There are 4 ways to turn a row about zero (a turn may also mirror it). The second row of each pair is the first, turned, with some noise. The first 36 pairs use one turn. New pairs use 3 turns, one after the other, and a turn may come again.
Known pairs, each followed by its turns in order:
[-12   6  10   3  -8  -5 -33 -21]
[ -1  13  20   6 -10   9  26 -20] : Deku

[ 14 -24   4 -13   0 -23  -4  19]
[ 27  -8   3   6 -20  23  -8   5] : Tiro

[ 11 -16 -13  -9  -9   7 -10 -20]
[ 15 -19   7  -8  -1 -16   8  14] : Tiro

[  9   8 -17   1   5   3 -10 -19]
[ 1 27 -9 -5  3 14  1  5] : seman

[ 23 -11   7   9   0 -25 -53   7]
[  3 -21 -25 -15 -54   8  -1  18] : Tiro

[ -7   6  -6   4 -18 -11 -13   4]
[ -5   2  -3   0  -6  -6 -15  19] : Tiro

[ 10  29   4 -16 -11  33  47   4]
[-29  -5  40   8  40   8  -1 -19] : Tiro

[ 36  13 -22  -5   6   7 -14  -5]
[ 9 14 15 28 29  1 -7  8] : Deku

[-28 -17  16  -7 -24 -26   9   2]
[ 28 -24  17   5 -10  -8 -16 -25] : seman

[ -5   3  -8   0   8   5  -7 -16]
[ -1   6  -4 -12   6 -13  13   6] : Tiro

[  3  -4 -34   8 -18  10 -17  12]
[ -9  16  19  15   6  17 -21  20] : seman

[ 26   8  25 -32   8 -13  20 -35]
[-17 -20  12 -16   2  14  22  51] : Mupob

[ -6 -12  -4 -29   1  12  28   2]
[ 27 -18  14  -5   0   0  21  18] : seman

[  3 -38   3 -17   5  -3  11 -11]
[ 23   3   9   4 -27 -16  14   5] : seman

[  6  34 -13  -2 -26 -23 -26   0]
[ -9  45  28 -10  13 -10   9 -12] : Deku

[  1 -11  26 -14 -44  29  23  -5]
[ -5 -41  12  36  36  -2 -12   4] : Tiro

[ 10 -12  -2 -16   9  19   2  -2]
[ -1   6  22 -13  -9  11  -8   6] : Mupob

[-15   3  18 -11 -11  25   3 -34]
[  9 -17   2   2  -5  16   1 -44] : Deku

[ -1  13 -15  -6  -7  11  21  -5]
[ 4 -6  5 -6 10 23 11  7] : seman

[-19  -1  -4   7  -1   9 -18 -23]
[ -3   1 -16  -2   7 -23  11  12] : Tiro

[ -2  -7  -3 -24 -14  19   1   1]
[12  1 23 -7 13 -5  8 14] : seman

[-35  30   2  -7   0  14  20  20]
[ 43 -16   9  20  16  -7 -12   0] : Mupob

[  8 -11  12  35  -8 -16 -17   3]
[-16  24 -24  13   4  -1  17 -14] : Mupob

[ 15   4 -24  46 -12   4  15   6]
[ -4  -3 -15  30 -33 -11  12 -28] : Mupob

[ -8   7  10  25  30  -1 -24   2]
[-29  -7  14  19  -8   5  24  11] : Deku

[-13 -32  -7  -1   6  27  17   9]
[ 20  27  19   0 -23  -6 -15   4] : Mupob

[ 18 -23  27  42 -19  -9  -7   2]
[-18  37 -27  24  -9  16  21  -6] : Mupob

[ 25  21 -13   0   2  -4  14  21]
[-14  -7 -10  22  20  17  18   9] : seman

[ -5 -11   2 -22   1  19 -49   8]
[  6  24  11  -6  17 -36 -24  22] : seman

[  0  24 -44  -5 -16 -11   0  19]
[-11  26  35  -7 -13  -8 -22  24] : Tiro

[22 10  4  6 -9  7 19 12]
[ -6   0  -9 -11  31   5 -12   6] : Deku

[ -1 -11  18  10 -28 -44  10  -4]
[  0   9 -49   0   4  -6  20  24] : Mupob

[  0  35 -35 -38   2 -10   8 -11]
[  4 -56   6 -23  -1 -17 -13   4] : Mupob

[-24 -14   8 -17  16 -13  17   5]
[ -1  -8 -24  -2 -32 -16  -7   0] : Deku

[ 12 -44 -11 -14   6 -22 -29 -32]
[ 47   9   1  27 -15 -10  35   6] : Deku

[28 32 11  2  9 31 -3  7]
[-25   1   1  22  34  21 -16  -5] : Deku

New pairs, each followed by its turns in order:
[ -7 -14 -42 -11  17 -15 -29 -35]
[ -6 -53  -9  -2  19 -15  15  28] : Tiro seman Deku

[ 11 -48 -10   8  37  13  -6  28]
[ -1  12 -44  42 -18 -10 -16 -11] : Deku seman Tiro

[18  4 14 19  6 -5 -8 -3]
[19 -6 14 19 -3 -9 -6  4] : Deku seman Tiro

[-25   9 -15  12   6  -7  33  22]
[  2   0  24  25 -21 -20 -22 -13] : Tiro seman Deku

[ 15  -1 -12  -1  17  20 -15  -4]
[ 10   4 -16  -2  16 -14 -22   7] : Deku seman Mupob

[  7  -7  10 -30  26   0  30  -8]
[  3 -13 -12  16 -43  -4   7 -16] : Mupob seman seman

[  5  11   4  -1 -13   9   1  47]
[ 29  13   4 -20   8 -25 -17 -11] : Tiro seman seman

[-39  26  15  18  19  -5  -9 -19]
[ 16  -9 -17  -5  10  -4  17 -51] : Deku Mupob Mupob

[-15  12 -11  10 -20 -39  34 -14]
[ 57  -3 -13 -12   8  21  -7  -1] : seman Tiro Tiro

[ 30   4   9 -17  21 -10   7   2]
[ 27  -3   1 -15   3  13  19  24] : Tiro seman Mupob

[  2 -15  15  13   2 -33   8  11]
[-14   3  -8 -23  30 -10  11  -9] : Mupob Deku Mupob

[-25  42 -21  15  35 -25 -12  12]
[ 25 -24 -51   0   6  15  29  27] : seman Tiro Mupob

[ 35 -27  -2 -23 -29   7 -22  -3]
[  1 -20   7  -3 -39 -37 -17 -12] : seman Deku Deku

[  9 -16  25   2  -3  15   0  16]
[  6  14   3   8  16 -20  -7  21] : Mupob Tiro Mupob

[ 24  -4  16  16  25  19 -15 -35]
[-31 -23 -14 -12  39  -6  -8  17] : seman Deku Mupob

[-11   6 -11   7  27   7  10 -13]
[  3 -28   3   1  -7  -4   8  18] : seman Mupob Tiro

[ 12  14  25 -35  -8  -4 -10  -5]
[ 31  12 -19 -21   4   3  16 -11] : Mupob seman Mupob

[-27  13   8  -2  22 -24  13  -4]
[ 16 -16  -6  27   1  24  11 -13] : seman seman Mupob

[  7  -4  -7   4  20   5 -31 -11]
[ 17   1 -16  21  19 -13   2  16] : Deku seman Tiro

[-11  14 -16 -28 -34   0   7   3]
[ 20   1  -7  19 -24  -5 -33  -3] : Tiro seman seman

[  8  26   7  -5 -10   3  18  24]
[  7  -6  -7   6 -10 -39   3  -6] : Tiro Tiro Mupob

[ -2   4 -14  -8 -14  33  20 -18]
[-16 -31  10  15 -10  12  12 -25] : seman Mupob Tiro

[22  9 12  1 25  8 27 -2]
[-20  13 -29  -6   6 -18  12 -13] : seman Tiro seman

[  6  15  11  -5   3 -14 -20 -21]
[ 34   2 -13  -7  14   9   7   3] : Deku Deku Tiro

[ 18  -8   2   0  -8 -12  -8  15]
[ -9   1   6 -10  11  -1  18  14] : Tiro Deku seman

[ -5  23 -13  -2 -36   6  27  -1]
[-21  16 -42 -13  -4  20   3   3] : Mupob Tiro Mupob

[-4 15  0 17 -6  0 19 -1]
[ -9  -8  -5  13 -19 -12  12   2] : Tiro Mupob Deku

[  7 -30 -49   5   7  -4   2 -11]
[  8 -25   4  -2  17  -4 -45 -21] : Deku Mupob Deku

[ 10  14 -40   4  38   2  17   3]
[  7 -51  18   9  10  24   4   4] : Deku Deku seman

[ 19  -5 -12  -3  -5  -8  -2   5]
[-20  -4  -1  -4   0  15  -1   4] : Mupob Deku Mupob

[ 28  21  16 -11  13  -4   7  -5]
[  2 -12 -15 -27   6 -12   2 -26] : Mupob Tiro Tiro

[ -8   7  -4  -6 -35  -9 -15  11]
[-34  11  11  11 -20   6  -4   0] : Mupob seman Tiro

[-18 -13  20   8  11   6  36 -10]
[ 16   8 -17   8   0 -24 -19 -27] : Tiro Tiro Deku

[ 12 -26  20  -1  23  -5  18  -5]
[-33 -11  23  -1   6   2 -11   1] : Deku seman seman

[-13 -17  -8 -21  27  15 -12 -31]
[ 20  13   3  21  -6 -30  29  11] : Mupob seman Deku

[ 22 -47  21   8 -17 -67  35  -1]
[-86 -10 -17 -15  -1  -4  23  22] : Tiro Deku seman

[ -5  -3  -1  14 -10 -14   6  -5]
[ -7  -6   0   5  -8 -19   3  -7] : Mupob seman Tiro

[  7 -14 -60  18 -25 -14 -17 -12]
[-21 -42   0  16 -30  35 -11 -25] : seman Deku Deku

[-15  18 -19 -21 -17  11 -15 -32]
[  8 -16  27 -28   6  30   5 -14] : Tiro Mupob Tiro

[-10 -32 -11  17  -6 -19  -8 -14]
[ -3 -30   4  28  -5  12   1  20] : Tiro Tiro Tiro

[ -1 -12  -1   0  -6  -2  20 -22]
[-20   7   9  -3   7  -4 -22  -3] : Mupob Tiro seman

[ -3 -12  21  37 -10  11 -24   5]
[  3   8 -40  12  -4  -8 -17  26] : seman Mupob seman

[  3   1  17   0  11  22 -33   5]
[ 19  14   8 -11  18   7 -25  15] : Deku seman Mupob

[ -2 -18 -34 -15  29 -24   6   9]
[-33 -21  12 -18 -20  23   6   1] : seman seman Deku

[ 17  31 -17 -28 -31   8 -13 -11]
[ 15  -7  -1  -6 -33 -20 -39 -15] : Deku Tiro Deku

[ 10   8   9 -12  -4 -32  -8  16]
[-29  11   4   6 -13   7 -11 -18] : Deku Tiro Deku

[-20  12  -5  -7 -10  11 -20   6]
[  0   2 -15  22 -13  -8   5 -20] : Deku seman Deku

